There are 4 nested groupings, the coarsest first. Each group lies inside one group of the grouping before and may be the whole of it. The rows also spread widely along 15 directions, which tell nothing about the answers.
Known rows, each followed by its group in each grouping:
[ 18.1 -26.1   9.0   0.0  -0.9 -26.3  -7.0   4.3   6.1 -12.6 -20.0  -7.0
   0.9   3.0 -23.9  13.5 -12.6  17.7 -21.1  -0.2 -16.0  16.1  -1.3   0.9
   6.7   1.0  -3.7]
Z_792 Z_47 Z_327 lami
[-14.6   5.3  22.8   0.6  13.1  16.8 -10.5  14.5  -7.5  14.7  -8.3  18.2
  19.5  19.3  -7.6  17.0 -27.5 -23.1  -5.4  10.3 -20.8  14.0 -10.4  18.1
  16.5  -9.1   0.1]
Z_792 Z_704 Z_293 kato
[ 22.6 -36.5  19.4 -19.9   3.3 -18.3 -10.8  -8.5  -3.4   0.6 -21.1  -1.8
 -20.7   6.4 -19.6 -17.6 -10.2   1.7  28.9  -3.2  12.1   6.7  -8.1  -3.0
 -16.7  27.6  25.8]
Z_792 Z_704 Z_293 Runa
[ -8.5 -20.1 -12.7 -16.2  29.5   8.5 -17.6 -15.0  15.4  -2.1   8.7  15.7
   0.2  13.3   9.2   0.5  15.5  -6.3  -3.7   1.3   5.1 -31.4   5.3 -25.5
  -3.5  12.8  18.8]
Z_590 Z_844 Z_126 pog
[ 20.3  -1.9   4.3  -4.3  -3.2 -13.7 -17.8  -0.3   0.1   3.6 -13.0 -15.9
  13.2  21.7 -11.0   8.5   9.4 -17.1  19.1  12.4 -30.3   6.3  17.8 -21.8
  -4.4   2.6  -8.4]
Z_431 Z_793 Z_598 nibi
[ -8.9  -2.4 -18.1  -4.2  11.4  16.6  21.2  23.1   8.8  -4.1   7.7  -0.4
  -4.9 -19.8  -6.2   9.8  36.0 -13.4   7.1  -1.7  -1.9 -19.3   0.8 -10.9
 -32.4  -5.3   4.8]
Z_431 Z_640 Z_454 gat
[ 23.2  -4.0   4.9 -26.3 -28.5 -30.6 -21.3 -12.2   3.7 -12.9   5.3 -10.3
  -4.1  -1.4   8.6  14.8   2.6   1.9  12.4  -3.7   2.1 -17.9 -18.8   9.9
   8.9 -12.0  -2.5]
Z_590 Z_844 Z_133 Malor
[-16.8   3.8  10.1 -19.0  15.7   5.3  -8.8  19.7  -7.6  -6.8   1.6  14.2
  -4.1   3.3   2.8  16.7  -8.6 -24.0  -7.7  29.6 -15.6   8.2  24.7   6.3
 -19.8  28.7  -1.6]
Z_590 Z_963 Z_340 tino
[  4.2  49.8  10.3   0.8 -13.0  12.0 -10.9  -9.3 -19.8  14.3  17.7  -2.1
  10.1   8.6  30.9  -9.1  -9.4 -14.9  -0.2  12.9 -30.3   8.2  -8.9   0.0
  -5.8  -8.0  -4.7]
Z_590 Z_292 Z_107 Mibok
[ -2.3 -35.2   1.9  -3.1  16.9  -8.7  -2.9 -20.2  -2.5   6.0  -5.5   3.1
  12.5  16.5 -25.1  -7.6  -7.7  22.4 -17.4 -14.4   9.7   7.4  -0.3  -6.4
  27.0  -1.8   4.7]
Z_590 Z_163 Z_489 vuvil
[  1.7 -15.6  15.2 -17.3   1.1  -6.9  -5.4  14.7  -9.6  31.4  -2.4  -1.1
 -14.0   7.2 -34.5  -3.2  17.5  -2.8  18.0  -4.7   1.9   1.4   3.0   2.1
 -11.7  -5.1   0.4]
Z_431 Z_793 Z_517 vomav
[-36.0  -2.8 -10.1  15.6  13.3  19.7  12.6  -5.5  -7.1   5.8   1.9  -8.0
   5.0  12.6 -28.0   8.8   0.7  13.9   0.1   4.7  -2.1   2.1  21.7  -6.7
   9.8   9.2 -17.2]
Z_590 Z_292 Z_888 Nufav
[-14.8   1.2  11.8 -28.0 -26.4  28.3 -10.6   8.4   0.0  -3.3  -1.8  16.2
  -0.2  15.0   5.7  -1.0   4.9 -18.0  16.1   0.9   4.0  -2.6   2.3  40.2
 -30.8  22.4  -4.3]
Z_431 Z_540 Z_758 zoz
[ 10.4  10.5  14.2 -36.8   6.3  -7.5  -2.9 -11.5 -31.4   7.1  13.2   1.2
  19.0 -15.0  -5.7   6.6 -12.3  -3.9 -30.2   5.7  -3.5  24.8   1.2   9.7
 -10.7  -5.6  -0.6]
Z_431 Z_640 Z_367 pez
[ -6.9 -27.5   9.1  22.3  16.8  -6.2  22.1  -2.7  -0.6 -17.0 -13.2   8.0
  -1.1 -11.2   7.3  -2.0 -17.5  20.8   1.6  -7.2  -1.9   5.3 -20.9  -0.1
  12.6   2.6  22.5]
Z_590 Z_963 Z_687 Gil
[ 22.9  22.6   4.3  -6.7 -17.8  -5.0 -13.2   9.2  -8.4  10.0 -13.5 -16.8
   4.6  14.9 -20.8 -15.9  -1.4 -11.7   2.0  21.6 -35.6  26.9  -0.4   5.0
 -20.7   9.5 -21.0]
Z_792 Z_47 Z_918 rus
[ 11.7  -2.5   5.0  -7.2  21.0  -9.8 -17.7 -17.0   0.9  -5.0   0.2  12.4
  23.3  17.7  20.6   8.1  -2.8  -9.5 -10.2  12.4 -36.2  -5.8  -7.3 -20.5
   9.6  -6.3  11.5]
Z_590 Z_292 Z_107 miteg
[-20.7  -4.4  11.0 -12.4  21.6   1.3  16.0   4.4 -16.7 -14.3   1.3  11.7
  23.9 -13.5   1.3  41.2 -14.2 -19.0   0.9  20.2 -15.3   3.7  -6.8  16.2
   9.9 -13.4   1.6]
Z_590 Z_844 Z_68 vipez
[ -5.6 -12.9  -7.7  -7.6  15.5 -27.4   0.8  20.3  -6.1  22.7   1.2  -4.8
  -4.0   3.5 -54.6  -1.8  19.1  18.9 -20.6  10.3 -15.3   1.1 -14.4   6.2
  15.7 -20.8 -25.0]
Z_590 Z_163 Z_311 goler
[  7.4   1.0   8.7  20.6  -6.8 -40.5  14.8  17.4 -10.8  -8.2   3.8  -1.9
 -18.9 -17.4  20.1  -6.2 -11.1  25.0 -28.8   9.3 -12.8  20.7  -4.7   3.7
   2.1   4.2  -0.6]
Z_431 Z_540 Z_758 Somo
[-10.7 -16.2   7.8  -8.8   4.1 -12.2  13.4  29.5  -3.5 -10.9   0.1   0.0
   2.5 -21.2 -20.5  36.8 -18.6 -11.1 -16.0  -0.6  20.6  13.0   9.0  13.7
  17.2 -15.2  -1.2]
Z_590 Z_844 Z_126 pog
[ -8.1  21.0 -24.3 -10.8  -9.5   9.6 -22.2 -20.7  12.2  -9.8  13.8 -15.0
   5.9   5.7  -3.1  26.5  10.3   4.5   8.7   5.9  -3.7 -40.7 -18.6  -2.3
  12.0 -17.4 -21.7]
Z_792 Z_47 Z_327 lami
[ -6.2  -9.4  -9.3  11.3   6.4  -8.1   0.3  12.4  10.9  -0.1  -2.2  -4.3
 -10.3   3.4 -11.0   6.9  21.6  10.4   7.2   2.4 -14.1 -20.4  -5.0 -12.7
  -4.3  -4.4  -2.0]
Z_431 Z_540 Z_758 Somo
[ -2.5   7.2  -9.7  -5.8  -6.0   9.2  -0.3 -37.2  -7.1  -5.2  17.2  -5.7
   6.7  -0.4  24.6   4.1  18.2  12.4  11.1  -6.4  -7.0 -23.8  -1.1 -12.9
 -10.5   3.2   0.7]
Z_431 Z_640 Z_367 pez
[ -2.1  -2.8 -12.9  -7.4 -18.6   3.8 -11.0  -7.8  11.9 -10.1   4.0 -13.5
 -14.0   6.9   2.0 -12.0 -14.0  -8.9  22.8  -8.2  51.0 -12.1   5.6  -3.5
  15.8  15.1   3.2]
Z_590 Z_844 Z_126 pog
[ -7.7 -20.6   9.6 -18.0   6.6   8.0 -22.8  11.4  12.5  13.8   1.6  24.3
  -2.1  23.9  -2.0   6.8  19.8  -4.6 -12.6  -8.2 -10.4 -16.0   8.9   1.9
 -14.1   5.3   8.5]
Z_431 Z_540 Z_758 zoz
[ -8.0   3.6  -9.7  29.7 -22.8  19.5 -13.2  17.8  34.5 -15.3 -13.6 -12.1
  -7.9  15.5 -11.8  14.2  -6.9  11.5  -4.9 -12.1  -6.1 -12.2  -3.0   3.8
   7.4  -1.3 -11.9]
Z_792 Z_47 Z_918 rus
[  6.6  -9.9   4.4   2.5  -0.4  -9.4   2.9  27.4   9.7 -17.5  -7.5   4.3
  14.1  -1.2   7.2  39.2  -7.4 -22.8 -18.9   7.7 -19.0  12.5  18.8  -2.8
   4.7  -7.1  -3.4]
Z_792 Z_47 Z_918 rus
[-15.8  -0.1   2.0   4.4 -12.1  26.8  -1.0  28.5  14.1  10.4  -2.1  -2.7
 -13.4  -1.4 -28.4   7.3  15.1   5.4   5.9 -18.2   2.7 -12.9  -9.2  15.7
 -19.7 -11.0  -1.8]
Z_431 Z_793 Z_598 nibi
[ 24.1   7.9  -9.5 -17.5  -4.6 -18.3 -25.0 -15.5   7.9  -8.8   2.2  -0.7
  13.8  10.7  12.5 -14.0   6.0   2.7  -7.9   7.9 -15.3 -13.8 -33.5  -1.1
   4.7 -10.4  -0.6]
Z_431 Z_540 Z_758 Somo
[ -6.3  -3.0  -2.2 -14.6   3.3  10.3  14.0   9.8  -9.0   2.5  14.1   4.9
   7.5 -18.5  -8.4  10.3  13.2   6.8 -31.0  -9.8  -2.2   8.1   9.4   5.7
 -18.3  -6.5  -1.0]
Z_590 Z_963 Z_687 Gil
[  8.4 -13.9  10.9 -11.4 -20.5   3.5  -5.8 -31.8  -5.7  -2.1   6.9 -10.7
   0.6   0.3  12.6   8.9  -1.1  10.0  24.6 -28.0  25.8  -9.4   6.3  -4.7
   1.8  -2.0  13.9]
Z_431 Z_793 Z_517 vomav
[ -4.6   4.3   6.7 -28.3  26.2  -4.2  -4.4 -10.0 -18.6   3.8   7.1  12.9
   5.3  -6.4 -10.7  -9.9  -4.0   8.0 -19.8  18.3 -16.9   3.9 -29.2  12.4
 -13.6   0.3   6.2]
Z_590 Z_292 Z_888 Nufav
[ 28.1  30.6  -2.7 -19.5   1.9  -2.3 -25.7   1.5  -1.4  11.4   9.5 -10.1
  15.5   7.1  -3.2  -3.9   6.0 -21.2 -14.7   8.1 -25.9   2.2  -5.3 -21.8
 -10.2 -19.2  -0.2]
Z_590 Z_292 Z_107 Mibok
[-18.0 -25.2   1.3  11.4  31.2  19.2   5.2  13.3  15.3  -0.5  -5.8  26.0
   4.0  11.2  11.9   8.2 -10.1 -21.8   3.3  -3.6   9.2 -11.1  -3.2 -10.3
  12.7   4.5  26.8]
Z_792 Z_704 Z_293 kato
[  3.8   3.8  -3.4  27.1   0.1 -17.7  15.5  23.1  -1.0   9.6   0.7 -14.3
  -7.4  -5.7   2.0  -3.8  -9.4 -10.3  13.6  -1.1  14.5   9.0  -1.8 -18.2
  25.9 -17.7   2.8]
Z_431 Z_793 Z_598 nibi
[ 20.8 -19.7  -7.1  -1.3  -6.9 -23.6  20.8 -13.7  -6.6  -5.1   6.3  -3.3
  26.4 -11.5   8.4  14.2  10.3  10.1 -11.8 -15.8  -7.2   4.5 -13.9  -1.9
  21.2 -30.5  -1.7]
Z_792 Z_704 Z_293 Runa
[ 10.3   2.2   9.9  11.5   6.5 -24.4 -22.9  30.3   9.7   8.0  -7.9  -8.1
 -15.7   7.0 -20.3   1.8 -17.0   4.7 -26.5   7.4  -7.9  13.9   4.4 -12.2
  11.8  -4.0  -2.5]
Z_431 Z_793 Z_517 vomav
[-16.4 -37.9   0.1  28.9  -9.1  -7.5  32.3   7.3   6.2  -9.5  -9.8  13.2
   0.9   7.5  14.6   4.0  21.8  20.7   7.3  -6.7 -18.6   0.7   6.8  12.6
   5.2   8.3  -7.4]
Z_431 Z_793 Z_517 vomav
[-15.9  -0.6 -20.8 -23.0  14.4   9.8   1.4   0.9  -5.2  14.1  17.1   1.3
   7.9   0.3 -27.9   6.4  34.0   4.8 -24.3   5.3  -6.5 -11.1  15.6  -5.1
 -16.6  -0.5 -20.2]
Z_431 Z_640 Z_367 pez
[ -6.1 -19.4   8.1 -23.8  17.7   4.0 -24.1  18.1  15.3 -17.9  -1.9  19.1
 -15.4   4.4  -3.3  10.5   0.7  -1.8 -35.6   8.7  -9.6  -3.9  18.2   3.3
 -32.8  32.9  12.2]
Z_590 Z_163 Z_311 goler

New rows, each followed by its group in each grouping:
[ 23.6  28.8   0.8  18.4 -17.1 -15.8 -18.4   7.5  -1.9   6.1 -12.6 -33.8
  -9.1  15.1 -13.9 -25.1 -26.0  -8.8  10.3  11.8  -1.2  24.6   7.7 -21.7
  10.3  10.2 -11.4]
Z_431 Z_640 Z_367 pez
[ -7.1   9.2 -18.5  18.7  -5.0  26.1   9.8  13.9  12.3   4.4  -6.2  -5.7
   1.6  12.0  -9.9 -23.8  21.4  -4.8  14.5   1.5 -17.6  -3.6  -2.1  -4.7
 -16.3   8.5  -8.6]
Z_590 Z_963 Z_340 tino
[  5.6  -8.1  -0.7  26.0 -20.0   5.2  22.2  19.3  12.2 -16.1 -20.8  -6.1
  11.7   8.6   3.7   1.0   3.4 -16.6  31.9  -3.1 -18.4   6.6  -6.6   3.4
   4.5  -7.2  -1.6]
Z_590 Z_292 Z_107 Mibok
[  9.7   0.6 -17.9   1.6  -0.3 -21.5   1.4 -11.9  -0.9  -3.7  13.4   1.3
  13.8   2.4  14.1 -17.6   0.9  20.5 -49.2   0.2  -2.4  11.4   0.7  -6.5
  18.4  -0.7 -12.8]
Z_431 Z_640 Z_367 pez
[ -7.5 -17.6  19.7   4.1   6.8   7.0  -1.5 -21.3  -2.0 -11.2   3.0  22.6
  21.6  14.1  38.6  28.3  -5.5   1.9  -7.4  -8.4 -29.5  -5.7   8.5  -4.7
   7.5  -1.2  17.3]
Z_590 Z_292 Z_107 miteg
[-14.9 -32.3  -9.2  -7.7  -2.8  -3.8  19.4   5.4 -10.8  24.4   7.3   0.4
  -7.5  12.1 -27.3  -1.8  23.6   4.2  -0.6  -7.4  20.5   9.8  43.0  -2.9
   0.6  18.8 -17.0]
Z_792 Z_704 Z_293 kato
[  8.4  15.6   6.9 -12.0   2.9   6.0 -24.4 -24.4  -9.3   6.1  10.8  -8.7
   8.6  10.2   8.9  13.6   5.7   0.0  -6.9   0.9 -24.6  -6.5  19.5 -25.6
 -16.6   5.6   1.6]
Z_431 Z_640 Z_367 pez
[ 16.8  40.5  -2.1  -5.0 -16.4   1.7   4.4  19.3 -11.5  -0.7   7.4 -23.0
  11.5 -19.0   1.5  11.3  -5.4 -33.1  15.9   8.5  -6.5  10.4  -8.7  -4.8
  -3.9 -26.4  -7.2]
Z_590 Z_963 Z_687 Gil
[-12.4 -23.1   5.7 -14.8  16.0   4.6  -9.9 -17.2  -2.2  11.7   7.8   1.7
   1.2  -2.6 -32.5  13.5  -2.3  29.6 -21.3 -22.6  15.6 -12.3  -8.1  -0.4
  12.3 -15.1   9.0]
Z_590 Z_844 Z_126 pog
[  2.2   0.2  11.7   4.5  -6.9   0.5  -4.2  15.9   1.2  -5.7 -15.3  -6.6
   6.1   9.2 -12.9  12.2  -7.9  -9.5   2.3   6.6 -19.8  15.2  10.1   3.6
  -4.6   5.2  -8.1]
Z_431 Z_640 Z_454 gat
[ -2.7  15.2   7.8  12.4   9.3  -7.2  20.2  -7.0 -27.2   8.6   8.8  -6.9
  10.6 -18.9  -0.4  -2.5 -18.4  15.7 -11.4   1.9 -10.6  20.0 -19.7   2.4
  15.5 -19.6   0.9]
Z_590 Z_963 Z_340 tino
[  9.0 -21.9  18.9   6.7  17.7  11.2 -21.2 -12.7  11.4  -5.9 -13.1   7.3
  17.0  16.4  -2.2  13.7 -12.9  13.8 -33.7 -20.3 -23.7   7.2  14.7 -22.4
  -4.5   5.2  22.8]
Z_431 Z_640 Z_367 pez
[  4.5   4.6  11.6  -7.4   0.9   9.1   8.4  -6.8 -13.8  -4.0   4.9 -12.9
  14.5 -18.6   1.4  28.3 -15.3 -17.9  27.2 -12.8  12.8  -0.9  -5.1  -8.7
   8.4 -24.5  17.7]
Z_590 Z_963 Z_340 tino
[-16.8  -3.4 -10.5  10.8  -8.0 -18.7  -0.1  14.2   4.8   3.9  16.5 -13.5
 -38.1  -5.7  -3.2  10.7   2.1  13.6   8.0  -4.3  33.5 -19.8  17.7 -16.0
  20.1   3.9  -6.5]
Z_590 Z_963 Z_687 Gil
[ 21.8  33.2  -8.8 -15.0   2.4   0.2 -15.6 -14.1  -6.1 -18.3  -1.3 -20.5
  18.9  -9.6  -2.7  -5.5 -14.9  -9.2  -8.5  18.9 -15.5   7.9 -18.8  -8.5
 -13.2  -0.9  -3.6]
Z_431 Z_640 Z_367 pez
[-13.5  -3.6   2.4  -4.6 -19.0   8.6   7.5  -7.2  -0.8 -41.9  -8.1 -13.5
   3.9 -12.7  -8.2  24.2 -25.7  13.1   1.2   0.3  12.0   8.8   1.6  25.9
  -3.6  14.6  -7.5]
Z_590 Z_292 Z_888 Nufav
[ -7.1  -2.5  -3.3  -3.8 -14.0 -12.5  23.7   2.0 -16.6  -6.6   9.5   1.8
   8.2  -6.8  18.9  10.4  15.1  -3.6   8.1  10.2  -8.2   4.5   8.6  12.9
  -3.6   1.5 -14.3]
Z_431 Z_540 Z_758 Somo
[  7.3  18.1   8.1 -12.6   7.6  14.7 -15.2  -8.0  -7.9   9.8  14.3  -9.1
   1.5  -0.3   3.8   8.2  -3.5 -14.0  -2.3  -7.6   0.0  -0.9  14.4 -27.6
 -16.4  -4.5  17.4]
Z_590 Z_292 Z_888 Nufav
[ 33.4  -4.3   7.3  -4.9  -6.6 -20.3   0.2  39.0   2.6  16.1  -9.2 -16.1
 -13.4  -2.6 -22.8 -11.6  12.4 -31.0  21.8  -4.1  -0.3  12.1  -0.2 -18.3
 -12.1 -14.8  10.1]
Z_590 Z_163 Z_311 goler
[ 16.2  17.1  -8.1  -7.7 -19.1 -13.5 -14.6  -6.8   6.6 -13.5  19.7 -19.0
   4.3 -12.2   8.1  31.2   5.9  11.5 -21.7 -11.9  -7.0 -16.1   0.0 -13.9
   5.0 -27.9  -6.4]
Z_590 Z_292 Z_107 miteg
[ 17.0  15.1  29.0  -8.5   3.6  -6.9 -11.2   6.0 -15.1   6.5   9.6  12.2
  -2.8  -6.0  35.8   3.0 -14.9 -15.9 -21.0   1.9 -20.1  16.9   6.3  -9.1
 -20.3   3.9  23.2]
Z_431 Z_640 Z_367 pez
[ -8.7 -21.3  -1.9   5.1  -1.3 -12.4  10.6  23.1   8.2   2.9  -6.1  14.1
 -10.5   8.7  -6.3 -12.2  15.5   8.3  -9.5   2.9  -8.2   1.1  -5.5  14.7
   0.2   7.9  -8.3]
Z_431 Z_640 Z_454 gat
[ -7.2 -13.9   1.4  12.4   0.7  23.3   1.4   3.7   7.2  -8.1 -13.7 -10.2
  -9.4  11.1 -18.2  -8.8   1.6   6.1   4.0  -6.0  -4.3  10.4  29.4 -11.0
 -27.6  34.4   4.6]
Z_590 Z_163 Z_311 goler
[-12.4  16.9  -6.4  -2.4 -13.3   3.9  -0.5   3.2  -3.8   7.0  20.2  -5.6
  -1.1   0.9  16.5  31.5   2.7 -20.1  17.2   2.6   9.8 -17.5   9.9  -4.4
  16.3 -16.2 -11.9]
Z_792 Z_47 Z_918 rus
[ 28.9   6.2   7.3 -11.1 -22.5 -13.5  -2.4   1.0   0.4 -21.1  10.0  -0.4
   3.1 -16.0  46.0   9.9 -22.5 -22.3  -6.0  -9.5  18.5   9.2  -3.6   1.0
   2.2  -4.1  19.1]
Z_792 Z_704 Z_293 Runa
[ -1.6 -10.3  -1.8  28.2   2.7  -1.2  -4.5  21.5  14.6  15.4  -9.3   9.4
  19.2  28.1 -16.5  -4.6 -12.4   9.2 -47.9  -8.8 -19.1  23.3   3.2   2.2
  36.0 -13.1 -14.6]
Z_792 Z_704 Z_293 Runa
[ 26.7  10.0  -3.6 -17.7 -24.7 -18.0 -19.6  -5.3  -1.3  -3.3   0.6 -12.7
  -3.1  12.7   6.8  -6.9   8.1 -10.6   7.5  13.7 -16.6   4.1   7.6  -2.4
 -15.3  16.8 -13.8]
Z_792 Z_704 Z_293 Runa
[  1.5 -26.9  -3.9 -12.5  20.1 -11.0  16.5   5.7  -5.1  11.1   6.3  23.9
  12.6   5.1   7.8 -14.9  19.0 -14.1  -8.6   0.1  -2.5   2.1  -8.2  -2.2
   6.5  -7.8  10.1]
Z_590 Z_163 Z_489 vuvil
[-14.5 -30.5  26.9  12.0  10.5  -4.2   3.3   3.7  -0.7  12.0   4.3  22.7
  -5.3   7.9  10.8  21.2  -9.2  14.6 -12.1 -24.4  -1.0  -5.3   2.0  -2.1
  22.9 -15.0  23.1]
Z_590 Z_292 Z_107 Mibok
[-11.9   0.2 -10.2   4.8   4.4  13.1   6.4 -13.0  -1.8 -21.4   6.7  -7.0
  33.6   1.5   7.3  26.7 -18.9  -5.9 -19.6  -2.3   7.0   9.7  20.4  -5.0
  27.0  -5.9  -9.3]
Z_590 Z_163 Z_311 goler
[  7.9 -12.8  -9.4  17.2  -3.5 -31.0  13.9  -4.2 -11.0  23.2  12.0 -15.2
 -12.4   8.6   7.5 -15.3  18.2   7.9  10.6  -4.4  10.6   6.7  31.8 -35.6
  16.6   4.2  -5.5]
Z_431 Z_793 Z_598 nibi
[ -5.6  33.6  12.7  -1.1  13.2   9.5 -31.3  14.3   0.6   9.7  14.3   1.0
  -2.5   4.2   5.6  22.5 -12.3 -12.5 -21.0   9.4 -25.5 -10.4  -6.2  -9.8
  -0.8 -16.8   3.5]
Z_590 Z_163 Z_311 goler
[-32.5  -2.6   4.9 -19.2  27.2  17.4  20.2   3.5 -24.3   9.7  20.0  28.4
  -1.1  -9.9  19.0   1.2   1.7 -18.0  -0.3  16.0   7.1   1.3  10.1  10.3
 -13.9  18.1  11.2]
Z_590 Z_963 Z_340 tino
[-25.4  15.3   6.3   9.7  -3.9   0.6  -9.4  17.9  -4.6  22.8   9.0   0.7
 -37.4   9.3  -5.0  -9.9   3.5   8.3  13.7  13.6   0.7 -11.2  -0.3   8.0
  -6.1  14.1 -10.6]
Z_431 Z_793 Z_517 vomav
[ 13.1  12.2  14.2 -10.0  -6.9  -0.7 -15.9 -14.3 -15.5  25.4   7.6   8.6
   2.8  22.8  21.0 -19.2   0.0 -12.3   6.5   5.5 -19.6   7.0  -3.1  -1.9
  -6.1   8.6   3.4]
Z_792 Z_704 Z_293 kato
[-26.4   1.5   9.6  24.9  -7.7  14.6  -2.5  11.8  -0.7  12.8   2.8   4.0
 -14.9  25.3   4.5  -0.5  -0.5   6.6  -4.1   0.9 -14.9   5.9  31.6   0.9
   0.0  23.0 -11.8]
Z_590 Z_163 Z_311 goler
[-24.0  -7.1  -9.8  14.7   2.2  16.3  21.1  41.9  11.5   6.6  -4.0  15.1
  -2.1   7.0 -10.8 -12.4   8.6 -11.9 -14.0   1.7   5.1  10.3   6.1  16.3
   0.7   5.9 -11.5]
Z_431 Z_640 Z_454 gat
[  3.8  -6.0   3.5 -29.1 -11.4 -17.6   7.4  15.1 -13.8  12.8  19.0  16.2
  10.3   6.6  15.6   8.2  21.3 -24.5 -14.4   5.2  -6.0  11.3  22.2   9.4
  -1.5  -6.4 -11.8]
Z_590 Z_292 Z_888 Nufav
[  8.7   4.1   2.3  -9.5  26.7 -28.5   7.8  15.6 -18.0  -7.9  -7.8   9.0
   0.6 -10.2   0.3 -14.7 -19.9 -13.9 -17.7  44.7 -23.7  29.5 -15.9   7.3
  -8.2  19.9  -0.6]
Z_792 Z_704 Z_293 Runa
[ -9.9   1.9  -0.7 -18.7  -7.7  17.8  -7.3  -2.6  -5.3   9.9   2.3  -2.8
  -8.8   8.4 -22.4 -18.4   5.4   6.9  -3.2  -2.0  11.9   5.0   8.6  13.0
 -22.0  22.7  -8.8]
Z_431 Z_640 Z_454 gat
[  7.6  -9.8  -6.5   6.1  12.8 -25.9  21.3  10.9 -15.6  14.5   0.6 -18.6
  -5.6 -19.6 -42.1   3.3   6.2  25.0 -28.1   2.1  -8.3  22.0   4.1 -12.0
   1.1 -13.5 -13.8]
Z_792 Z_47 Z_327 lami
[-29.9 -10.1 -23.6  20.5  21.9  11.8  20.7   4.3   7.6 -17.9  -6.9  -1.4
  -1.0  -3.8 -18.1  -8.9  -2.3  16.3 -12.0  16.4   0.1   0.5   0.5   0.1
   1.2  22.2  -9.3]
Z_590 Z_844 Z_126 pog
[ 15.8  19.4   8.6  11.9 -21.7  -4.4   6.9  20.6  -7.1   5.4  -0.1 -14.3
 -15.1  -1.9  11.7  -9.0  13.3 -18.3  23.2   5.6 -25.3  10.1   6.7  -9.3
 -28.4   4.0  -0.3]
Z_590 Z_163 Z_489 vuvil
